The rows of a group lie close to one hidden flat surface of 10 dimensions, which may be shifted away from zero. Surfaces can cross.
Some rows, each with its group after it:
-35  -26  -8  20  15  12  -15  15  -27  -9  34  -1  -30  -23  -5  -8
V
47  -4  -11  -19  -4  12  14  -4  -14  -20  -14  19  -5  -39  1  -30
U
8  -5  32  11  12  -10  -13  -20  6  -27  -19  37  1  -1  -27  35
U
28  20  -44  62  34  22  -48  0  -23  -54  0  29  -44  -11  -36  32
C
39  21  24  -1  -19  20  19  -1  -48  15  2  -5  52  27  -13  16
L
20  -21  23  -38  18  -7  -7  5  -12  -7  -13  31  4  -31  -4  -18
U
27  -3  -25  15  5  26  -3  31  -18  -15  -19  26  14  -3  2  -15
L
-10  -24  -13  32  6  28  -7  40  -28  3  9  7  22  11  43  -22
L
18  -15  -33  37  15  15  -20  -7  27  -42  -36  16  -2  -30  -32  32
C
-16  -56  56  -5  -20  28  -18  -65  1  12  -20  57  -19  -13  -18  32
U
18  6  -27  13  -20  26  -2  -17  16  25  -22  -13  19  15  1  15
U
1  8  -17  11  -6  14  18  -29  9  -8  8  0  -26  -7  37  -23
V
37  -40  15  0  6  -6  -48  -1  -18  28  6  9  25  -33  -7  9
C
21  1  29  -30  37  -15  -5  -22  -3  -12  4  -9  36  -20  25  0
L
-8  -36  23  13  0  -29  -15  9  37  -23  -16  28  -12  -20  7  6
U
0  -23  10  10  -22  7  -11  -1  -1  10  0  13  -9  3  14  -8
U
0  35  14  -5  5  -12  19  -5  -4  -7  16  -14  14  21  7  10
U
-17  -11  -5  11  -63  29  10  -1  -7  31  -8  21  -42  42  14  -17
L
-12  -16  5  6  11  17  23  -56  21  -17  -8  -11  17  -29  -6  24
C
17  -23  6  24  -27  -9  30  -10  21  -15  -2  10  4  -35  -6  7
U
34  22  -9  -15  33  10  19  19  -16  -9  -26  24  46  -4  -25  4
L
0  -31  -32  29  4  37  -23  -44  21  0  -5  -6  -15  -31  29  1
C
15  4  52  -21  9  -17  -30  -11  15  3  -37  27  30  29  -32  44
U
-23  15  6  58  -44  -9  17  24  -8  20  33  -17  0  50  -15  31
V
-6  -13  -13  13  -2  10  -12  8  11  31  0  -19  31  10  17  8
U
22  -5  -6  -15  20  -33  -9  66  -9  -18  -4  12  18  -22  -6  -29
L
-7  36  9  -7  35  11  10  37  -4  7  -32  28  58  52  -16  21
L
-11  -9  -6  -22  41  12  -27  -10  -20  -19  -11  7  -8  -28  -42  11
V
-14  -10  7  26  -20  8  -31  -11  11  3  3  -15  -8  22  19  18
C
3  20  -1  -18  16  17  -4  -16  -30  -7  -2  -4  1  0  -39  19
V
28  -29  5  8  -51  8  -7  9  -13  16  -8  9  -6  0  -14  -4
V
-29  5  -5  22  -21  0  26  -11  21  31  4  -1  -13  18  -45  35
V
2  -11  -27  3  -17  9  12  4  12  0  -7  -13  -3  -15  -5  -11
C
-16  21  -7  23  -30  21  -22  -12  -2  -13  4  0  -61  43  26  2
V
-44  13  -39  3  40  -6  69  -6  15  -12  22  -18  -24  -48  -8  -23
C
21  -22  8  -7  -22  -13  13  -6  -8  20  17  -20  14  -26  -1  -8
L
-41  -8  -5  22  -16  16  1  -5  17  19  3  8  -21  30  19  5
L
-7  -16  38  -22  39  16  21  -50  -9  -9  -5  35  15  -28  8  2
L
13  21  -57  39  -4  16  2  33  1  -42  -13  -4  -31  -5  -23  1
C
-22  3  1  -18  -20  -6  17  -4  8  32  4  -17  -12  13  -11  -7
V
-5  -17  -9  -3  -9  9  -22  -17  4  10  11  -7  -37  -14  42  -31
C
-9  -29  -20  13  -3  -5  1  7  12  21  4  6  -17  -34  -19  -7
C
-23  23  -2  -35  -5  8  -21  -9  2  -3  -16  -3  -46  23  -14  -5
V
6  -18  24  -17  -3  -26  -38  22  39  14  -30  7  35  15  10  13
U
30  -27  2  -6  -35  -9  -37  -10  26  7  -1  -28  13  -13  26  -3
L
-1  19  -48  23  21  -4  -2  28  12  -4  7  -30  2  -2  -2  -1
C
-21  -19  -15  29  -20  15  -2  3  0  15  8  -4  -22  1  -7  7
V
-20  27  33  27  0  -19  30  -16  -13  -3  39  -2  -4  24  8  23
V

New rows, each followed by its group:
8  -32  9  -11  -2  1  -17  4  17  23  -15  1  27  -6  6  -1
U
-29  -25  32  -2  -10  -11  -33  32  -24  10  17  -6  3  15  -7  9
V
-33  11  4  17  8  -9  -4  -14  26  -24  -2  -15  -9  17  6  28
C
-15  -56  -39  35  -25  26  -29  24  -5  16  5  -8  -19  -29  10  -21
V
37  46  -35  -7  5  -4  16  19  7  -19  -9  -24  11  7  21  -25
U
-2  -10  -21  -17  -27  17  -17  26  -12  16  -7  -15  -23  5  0  -28
V
4  23  -31  36  -4  37  3  -23  -24  -20  17  -3  -38  6  7  0
V
-25  -15  5  -8  9  2  -19  5  1  21  1  -17  10  2  -25  21
V
35  16  45  -17  -26  -31  8  -14  14  -25  -10  34  -25  15  32  -21
V
-36  -4  6  -35  23  5  -18  -31  5  -8  -8  6  -34  -7  -3  -3
V
-7  20  -20  -30  -9  8  -1  10  -10  23  4  -36  -2  16  11  -23
V
-29  -8  -20  11  5  19  -37  -2  12  6  -7  -20  -9  11  -5  14
V
17  -9  -4  27  -25  -13  24  35  -15  -6  31  -21  14  -6  20  -18
U
-4  -15  -3  -11  9  -1  8  -27  20  11  2  -21  17  -20  16  -4
C
-3  12  -4  8  11  -17  5  8  11  -37  10  0  -18  -8  31  -14
U
-18  -23  13  -2  28  10  -15  -15  -10  12  -6  25  5  -14  -14  13
U
8  4  36  15  -23  -15  18  -14  -4  17  25  -11  30  20  12  15
V
-33  -30  -20  -19  27  21  21  -31  -2  29  3  -14  2  -47  -28  -3
V
13  -18  4  32  6  29  -14  -4  -41  5  23  -3  35  -7  9  17
U
-35  -26  25  7  0  -26  -7  27  10  -13  16  -25  22  1  25  3
C
-31  -24  -32  8  2  28  -58  21  -4  23  -6  -30  6  7  -10  18
V
-29  15  5  -17  9  -7  3  12  -5  7  -4  19  -35  19  -21  -5
U
23  -7  -20  -31  -6  -5  1  27  8  17  -35  20  8  -12  -31  -20
U
-25  -1  -2  -21  3  26  4  -35  2  64  -9  -4  20  22  -13  16
U
13  -32  25  6  -52  -16  13  -9  22  10  -7  0  8  -6  15  -5
U
9  -42  10  9  36  23  -35  -25  -5  -8  -13  22  29  -34  9  13
U
12  13  41  -4  -18  -16  28  -26  -9  -20  15  31  -31  3  12  -7
V
50  15  -1  19  -10  -10  28  -8  7  -13  -3  10  13  -12  10  -5
V
-33  12  14  -4  9  -14  -2  20  -21  -5  24  -7  -22  17  -15  7
V
-8  -57  -6  35  -23  15  -36  -7  29  0  -21  15  -6  -19  -2  21
C
-11  -8  -23  -8  10  18  -11  -1  3  26  -11  -2  -2  -1  14  -13
U
-7  -29  -5  -3  2  28  -1  -22  -5  31  0  -1  11  -15  16  -11
U
19  -17  -7  -5  34  31  -3  -26  14  -5  -30  21  37  -22  16  0
L
15  -34  -37  15  3  -1  3  10  14  23  -15  12  3  -46  -55  11
C
-2  -4  -9  -4  16  9  -7  -17  11  10  -9  -17  30  -4  -8  23
V
-11  28  44  -23  3  7  -42  -12  -16  -5  -15  34  -33  54  -5  19
U
11  -1  -30  7  2  4  -7  -14  16  4  -15  9  -23  -17  -22  5
C
-1  -4  13  -2  0  -4  -7  18  -24  -7  9  2  -1  -2  -27  8
V
9  2  1  34  -33  -4  7  10  -7  6  20  -3  -6  14  8  3
V
-4  -6  1  25  18  6  -26  6  -16  -26  5  7  0  -6  -11  24
V
3  -8  15  14  17  -4  -7  13  -15  -2  -1  16  18  -6  -25  19
U
37  -1  -30  11  -27  42  26  -32  -18  -18  1  8  -33  -30  23  -34
U
5  9  -18  10  -4  1  49  -34  30  12  -16  11  -1  -14  -42  22
V
-13  -20  -41  16  -2  2  24  37  -3  42  12  -36  42  -22  -32  2
V
0  -24  30  -5  -13  -4  -31  -24  32  7  -40  31  10  14  -20  40
U
-13  12  5  -15  -8  -8  11  -2  0  21  -3  -11  1  17  -34  17
V
3  30  11  -2  8  9  9  -15  4  6  -20  8  30  35  -10  28
L
3  -43  -28  4  -17  7  -9  9  30  23  -24  1  6  -32  -9  -10
V
-27  11  21  4  28  -41  15  53  -15  -51  25  -12  1  -6  -2  -7
C
-7  -22  4  30  12  -7  -17  4  24  -15  3  -4  14  -12  20  15
U
18  -31  47  -6  -29  0  -4  -19  -15  0  7  10  16  -5  22  1
U
-46  -34  -4  16  -13  -6  -15  -15  37  22  3  -16  -16  1  29  1
C
-16  -16  -10  24  14  22  -5  -12  8  23  -12  16  6  1  -32  30
U
-26  -20  24  -15  38  -18  -9  6  -4  1  7  -2  22  -21  -16  11
V
30  26  10  -48  6  11  37  -26  -28  18  -15  22  8  -7  -41  -5
U
-6  23  45  -16  -5  -33  39  -24  12  -4  9  -2  6  13  -1  13
U
28  12  6  32  -25  -13  22  13  -11  -47  16  9  -20  -11  -3  0
U
